The rows come from 6 hidden closed curves, with some noise, and rows from the same curve form a group. Each curve winds through 6 dimensions. The rows are also pushed far along 4 directions, which tell nothing about the answers.
Known rows, each followed by its group:
[ -2  22  16 -11  -3  12  13  -4  -8  -9  14   3  -8  23  11]
L
[  1  10   7  20   9   6  -6   3   6 -14  -4  22  -3  16 -21]
D
[  3  -3 -17  20  -2  24   8 -19   8 -10 -23  22  -3  30 -27]
L
[ 11  16  -6 -14   5  -7  15  18 -16  14  27  -7  13   0  29]
S
[-12  15  -9  28  38 -14 -23  19  -5 -25  12  21   6 -22 -16]
R
[-12  12   3  17  22 -22  -9  20   9   3   4  33  -4   0 -27]
L
[ 15  -8  -6   4  -5   2  17  -1 -10   3 -13  -1   2  25   7]
L
[ -8  12   6  12  12 -10 -19   4  20   5   0  21 -19   3 -24]
D
[-24  35  17  16  26  -1  -4  21   5 -10  18  43  -7   4 -29]
L
[ 10 -29 -12  -9 -10 -26  12  -9 -40  -7  -3 -39  36 -33  25]
L
[  8  24  28  -2  -5   0  12   6  -1  11  12   4 -18  24   1]
D
[-14  13  15 -13  -2   1  24  20 -11   7  10  14  17  12  13]
D
[ 12 -19   7   1 -11 -15   5  -2  -3   9 -13 -11   0  -2  -3]
L
[ -7  16  11   4   9 -19   8  23   1  18  14  11   0  -1  -9]
Y
[  0 -37  -1 -11 -27  14 -15 -20  35  15 -34  -6 -15  -4 -14]
D
[-11  -2 -17  38  38 -14 -28  25  20 -11 -12  44   0  -7 -39]
L
[-2 26 13 11 18 -5  8 35  1 10 23 11  5  1 -1]
S
[ 11  26 -21  30  10  15   5  -2   9   5   1  35   3  36 -26]
T
[ 22 -11   4 -34 -25  10  32  -5 -31  13   9 -24  15   7  44]
R
[-22 -13   9   5   3   2 -19  -5   9 -22 -15   2  -3 -19 -14]
S
[-40 -24 -21   5  15 -15 -43  -1  12 -18 -14  15  22 -54 -16]
T
[-11  11   5  -4   7  -5  13  14 -10   5  17  -1  14 -11   7]
R
[ 33  12 -12  19   0   0   2 -14 -10 -10   0  -2  -4  30  -1]
Y
[  6 -13   7   4 -11  -7   9  -8   2   2  -6 -19  -1  -5 -14]
Y
[  1 -15 -29   1  -2 -11  -8 -17 -23 -13  -2 -17  34 -30  13]
T
[ -4 -34  -1   4 -19  -3  -9 -27   9  -1 -26 -17   1 -23 -23]
T
[-32  33  34 -28   4  20  10  22   6  10  25  10 -15   3  22]
D
[ 38   4 -11  20  -1  -5   6  -3 -13   1   9 -17   8   6   1]
Y
[  2  -2  13   0 -15  15   5 -12   7   2  -5  -6  -4   6  -9]
D
[ 25  16 -19  42  14 -13  16   7 -15  -9   3 -13  15  19  -9]
S
[ -3   2   6 -12   0 -20 -10  16   7  25   6   6  -3  -7  13]
Y
[ -4  -7  12 -20 -13  -9 -12   3  23  26  -9   5 -18   6   7]
Y
[ 25 -27  -6   0 -25  -9  -9 -25  -3  15 -18 -21   2 -11   0]
Y
[ -6 -10  -9   1   0  -4   6  -9 -24 -13   3 -10  26 -25   2]
R
[ 6 -4  9 -5 -5 10  2  0  0 -5 -2 10 -2 13  1]
R
[-16  19  12   2  17 -18 -16  17  12   8  14  17 -15  -6  -8]
D
[  4   1 -10  14  14 -15 -10  -6 -17 -23   1  -7   4 -10  -2]
T
[ -1  -3  -4  -7  -2 -12 -14   4   5  19  -1   8   3  -7   8]
Y
[  9  19   8  -5  -8  10  41   9 -29  11  18 -19  15  12  24]
S
[ 26 -20   2  -4 -22  -8   3 -33 -31 -16  -2 -37   9 -15  12]
S
[-16  -2  12 -14  -5   9  -2  13  22  18  -2   6  -6  -3   1]
Y
[ 23   4 -14  35  12  -2   0  -6 -10 -20  -8  10   4  19 -22]
L
[-24  17  12   4  13  16  11  15  17  14   0  30 -20  14 -23]
T
[ 15   3  -6   2   7 -18  15  17 -41  -3  27 -37  34 -35  31]
S
[ 10  38 -11  35  24  38  -1  11  33  -8   2  53 -23  60 -34]
L
[ -1  11  15   2  12 -27  -4  21   2   2  12   0  -8  -4  -1]
Y
[-22  -2  23 -25 -14  24  10   2   5   4  -1  -6  -6  -3  13]
R
[ -4  16   9  -8  14  -5 -14  23  26   8   9  22 -25  19   4]
L
[ -3   1  10  -7   7 -32  -9  21  -3  15  16  -6   5 -28   7]
D
[ 14 -26 -33  -3   0 -60 -16  -6 -43  -1  12 -42  52 -65  27]
T
[  7   4   4   2  -4 -17 -20   4  11   7  -1   9  -3   4   1]
T
[-16   9  24  -2 -10   9  11  -1  13  10  -5   9 -13  12 -17]
R
[-16  29   4   6  20  -2   3  21   5  -8   9  22  -4  27   3]
S
[-25  -7 -29  24  30 -14 -24  12  -4 -16   3  14  33 -53 -23]
Y
[ 28   0   6  13  -7   5   4 -11  -8  -5  -1 -16  -7  10  -2]
T
[  9  14   7   6  10  -2  -4  14 -13 -10  18  -4   8  -8  14]
T
[ -5   8 -13  20  -4  36   4 -29  14 -20 -19  15 -10  32 -29]
R
[  7   9  -6  30   2  17  -4 -17  12 -11 -12   2 -15  14 -32]
R
[ -5  -4  26 -22 -14   1   5   7   9  10   0  -5 -11   7  11]
L
[ 16  11  20   1 -16  30  23  -8  -6  -1   2  -8  -9  25   3]
R
[  9   6 -30  12  14   0 -12  -2  -4  -7   2  10   9   3   5]
Y
[ -3  32  26   1  18   3   2  41  10  17  27  28 -14   5  -1]
S
[  0  -9   0  -3  -5  -5   9 -16 -10  -6  -7 -15  -2  -1   0]
T
[-11   2   5   1  10 -39  -6   9 -23   2  20 -13  23 -46   0]
D
[-18 -18   5 -11 -11  -2 -19  -6  42  15 -27  20 -27  10 -22]
R
[  8  -9   4  -5  -2 -21  -5   3 -10  -1   8 -22   8 -20  13]
T
[  0  13  24 -26 -16  27  24   8  -5   9  13  -9  -3  17  30]
D
[ 34  -9  -6   8  -7  -9   1 -10  -7   5  -2 -14  -5   7   0]
R
[  3 -29  -3 -27 -21 -12  -6  -8   8   8 -17 -37  -5  -5  32]
S
[  2  20   1  14  20   4 -17  14  18  -7   4  29 -20  20 -13]
S
[-23  20   3 -10  11  10  16  19 -10   5  17  13  14  -4  12]
T
[ -4  -2 -18  -2   5 -25   6   8 -15  11  10  -8  24 -21   5]
S
[ 29   2  13 -28 -29  30  36   0   3  26  -4 -15 -19  52  36]
L
[-12   8   9  12   9 -10  -3  12   9  11   2  19  -6  -7 -27]
R
[-26   2  35 -74 -31  10  12  -1   8  23   9 -29 -25   9  65]
D
[  2   4   1 -11  -6   9   0  -1   6  15   7  -9  -8  -4  12]
D
[-10 -15  -5 -13 -12  -2   1  -6  19  12 -13  -6  -5   2  -2]
Y
[ 10  11 -10  13   6   8   5  10  11   4  -2   3  -6  23   0]
S

New rows, each followed by its group:
[ 13 -25  12 -14 -27  19 -11 -19  33   5 -28  -2 -31  26  -3]
R
[-16  11  11  -7  -1  12   5   4   2   9  11   0   3 -15  -1]
D
[  7  12  12   5  -2  14   6   0  -1   8   9  18  -7   6 -15]
S
[  1 -13 -17   4  -8   5   3 -23 -12  -9  -9 -27  10 -16  -1]
R
[ -8   5  16 -14  -3 -17  -9   6   9  10   6  -2 -11  -2   6]
D
[-13  -3   1   2   2 -18  -1   5  -8   8   7  -2  18 -30  -9]
D
[ 39   7 -28  31   1  28  11 -21 -21  -8   9   3  17   1 -21]
S
[ -9 -12 -11  -8  -6  -1 -17 -16  18  -1  -4  -1  -4 -16 -12]
L
[ 54  -2 -48  48   4 -37  25 -20 -62 -13  13 -47  54 -17  -4]
S
[ -7  -8  21 -19  -7 -12  -6   6   3   4   5 -28  -7 -21  21]
R
[ 13  -8 -11  25   2  13 -16 -22   3 -18 -11  10  -5  -3 -29]
S
[  9 -17  -7 -11  -6   8   4  -3  -9   0  -3   0   9  -7  12]
R
[ 14  10   7  -5 -11   0  18 -19 -25 -11  12 -15   4  13   9]
L
[ -9  -6  14 -45 -30  -4  31   5  -1  24  -6 -39  -1  22  53]
S
[-18  31  44 -33  16 -12  23  67   0  35  32  18 -11  13  40]
L
[-18   6  -8   9   8  -9   8   8  -5  -3  -1   1  19  -2  -5]
S
[  8 -20   5  -2  -5   3  -9   3   8   4  -8   5  -1 -13  -7]
R
[-36  -2  -9  15  25  -4 -28   3   9 -30  -5  16   8 -31 -21]
R
[ -5   8  10  -8  -3  32   2   5  28   0  -7  26 -19  36  -4]
R
[-23  29   2  24  27 -11  -9  12   3  -3  14  34   1  -7 -35]
D
[ -1  26  11   3  16  17  10  20 -11 -12  20  23   2  17   7]
R
[-10 -27  15 -30 -23   2 -18 -18  12   4 -15 -30 -17 -24  17]
D
[ 31   2 -32  20   6  13  19  -3 -23   1  10   3  27   2  -4]
R
[ 8  5  8  4  2  5 12 18 -5  0  4 11 10 12  4]
D
[-23  -7   6   8  -3  20 -31 -15  56  -6 -32  12 -42  15 -32]
R
[  0  49  -4  32  39 -13  -2  25 -11  -8  34  31   6   9 -17]
D
[-12  -2   6  -5  -2 -21   2   3 -10  10  10  -9  15 -29  -1]
D
[-20 -12  11  -8  -8 -15  -1  -1  -1   9   0 -22   8 -36  -2]
R
[-12  10  -6   1  17 -18 -14   9   2  -2  11  23   3  -6  -8]
S
[ 13   3 -11  20  -8  20  25 -11 -13  -2  -5 -11  14  10 -10]
S
[-11   9   4 -18  11 -21 -19  21 -12 -10  20  -4  16 -20  39]
T
[  3  48  -4  22  18   7  31  10 -24  -2  26  17   7  28  -6]
R
[  1  16   0   6   1 -10  21   3 -18  -7   4 -12  10  22  14]
S
[  1   4  14  -4   2 -10  -1  10  -5   1  14 -21   0 -16  13]
R
[ -2   7  -9  11  20  15  -7  17  10  -4   2  35   1   3 -14]
R
[ -4  54  30   0  24 -24  26  40 -34   4  53  -9   8  -1  28]
R
[ 27  11  12 -22  -7 -15  29  24 -29  17  26 -22  15  16  51]
D
[  6 -20  -7   6 -14  -9  -9 -32 -10 -11 -15 -18   4 -15 -11]
D
[ 17  14   6  12   7  -4  -3   9   4  -2   5  11 -11  23  -3]
D
[-20 -11  12 -16 -12  25  -3  -9  13  -8 -13  -4 -10  -3   5]
R
[-24   4  13 -12   3  26   1  22  34  19  -5  46 -12  16 -16]
R
[ -3   7 -11  14  14  -3  13   6 -25 -12   5   9  21  -4  -2]
L
[-18  -3  -6   1   5  -1 -20  -7  24  -4 -10  29  -9   5 -23]
S
[ 42  10   3  -2 -25  24  35 -23 -26  -2   9 -42   1  30  25]
R
[-20  14  10 -17  20 -35 -11  29 -10   5  29   6   5 -30  17]
L
[ -9  -2   5  -2  -2  12   7   0  -9  -5   3 -11  10 -20   3]
R
[ -5 -33 -14 -25 -17  -2  -1 -14  -4   2 -17 -21   7 -14  23]
L
[-51  12  15 -14  14   9  -2  26  17   6   8  23   0 -19  -3]
R
[  7 -25 -22   6   0 -17 -18  -7   8  -5 -17 -21   4 -15   3]
S
[  3  18   4  15   7   4  16  -1 -20 -12  15  -5  14   0  -5]
R
[-14  -7   1  -5   0   1 -20  -6  26  -2 -13  -8 -22  -3  -2]
R
[-21   7  23 -28 -15   9   3 -10  11   1   5   1 -13   6   6]
L
[ 14   7  18 -21 -25  28  39  -3 -17  10   9 -29   4  21  35]
S
[ 21 -24 -26  12 -13  -9   2 -30 -20 -10 -16 -30  16 -13  -3]
S
[ -8  13   9  -5   9 -34  11  20 -31  12  31 -11  26 -35  13]
D
[  7   6 -12   2 -19  31  16 -30   8   2 -16  10 -10  43 -11]
D
[  8  -5  -4  -1 -11  19  -6 -28   4 -21  -8  -7  -8  15  -2]
L
[ 15  -8 -17  11  -7   6  -7 -22   4   0 -13  -4  -7   6 -13]
D
[  3 -33 -21  13  -2 -18  -3  -9 -14  -2 -17 -13  24 -31 -12]
L
[  1  -7   1  27   1  -2  -1  -3   0  -9 -13  -7   6 -11 -25]
S
[-24  14   9  11  16  -3 -18   8  27  -8  -1  37 -13   6 -33]
L
[  3 -18  -4   4 -13  -2 -10  -9  30   9 -26  -5 -17  14 -14]
S
[  4  -2 -26  32  31  -7 -10  18 -18 -13  13  24  32 -37 -26]
R
[-37 -11  -4  -6  21 -29 -43   9  21 -15  -1  16   1 -38 -14]
L
[-23 -26  13 -39  -6 -10  -8  16  -2   8   1  -1   8 -35  26]
R
[-13 -34  13 -30 -21 -18 -13  -1  14  10 -14 -33  -1 -28  20]
S
[ -3 -26  -9  -1 -17  -5  -4 -19  12   3 -26   2   5   2 -16]
D
[  1  12   2  23  13  14   0   1   4 -16  -5  25  -7  20 -22]
L
[ -7   9   0   2  -5   4   3  -9 -11   1  -1  15  11   7  -1]
Y
[  2  19   6  -3 -13  39  29 -12  -5   5   1   7  -3  32   2]
D
[-44  10  -8  21  44 -42 -23  48   5  -2  11  24  20 -45 -16]
S
[ 16   0   0 -26 -15  16  25   8  -7  15   5 -10   5  25  38]
D
[  8 -24 -21  21   6 -10  -2  -6 -10 -12 -22  -1  16  -8 -13]
L
[ 39   1 -22  45  -3  17   0 -24   3  -9  -9 -13  -3  13 -36]
R
[ -2 -10  -5   7  -8   4  10  -8  -5  -6 -11   8  18   5 -11]
D
[21  7  2 16  2 -2  8 -2 -5 -7 -4  8 -8 30 -8]
L
[ 27 -13 -42  42 -11  11  17 -38 -15 -18 -23 -20  28  11 -29]
S
[  1 -26 -12   0 -11  31 -21 -19  37  -6 -35  21 -23  20 -21]
R
[ 27  19 -37  37  15  16  28  -7 -44 -17  18   0  45   1  -7]
D
[ 21 -14 -19   5  -9   7   6  -9  -8   5  -7 -13  11  -5   2]
D
[  0  11  -5   7   9 -21  13  14 -18   8  14  11  21  -3  -1]
D
[ 33  14 -12   5   7 -25   4  18 -35   7  34 -22  33 -20  33]
T
[ 15   4  -9  17   1  15   2 -11  -2 -16 -10  14  -1  28 -10]
D
[-14 -32   3 -18 -14 -33  -6 -10 -16  -6 -11 -21  24 -35  11]
D
[-19  -5   5 -11   1   0 -14  -7  -3  -7   6 -16   4 -36   9]
D
[-11 -15 -29  26  10  -6 -38 -15  11 -22 -18  19  18 -25 -28]
T
[ -4 -36 -11   5 -16  10 -10 -29   0 -13 -22 -26  13 -36 -14]
R
[-12   4   4  12  -3  -2  -7 -17  13 -10 -12  -4 -14   7 -22]
R
[ 13  13 -19  31   4  -5  13 -16 -16  -1   6 -19   9  -4 -20]
R
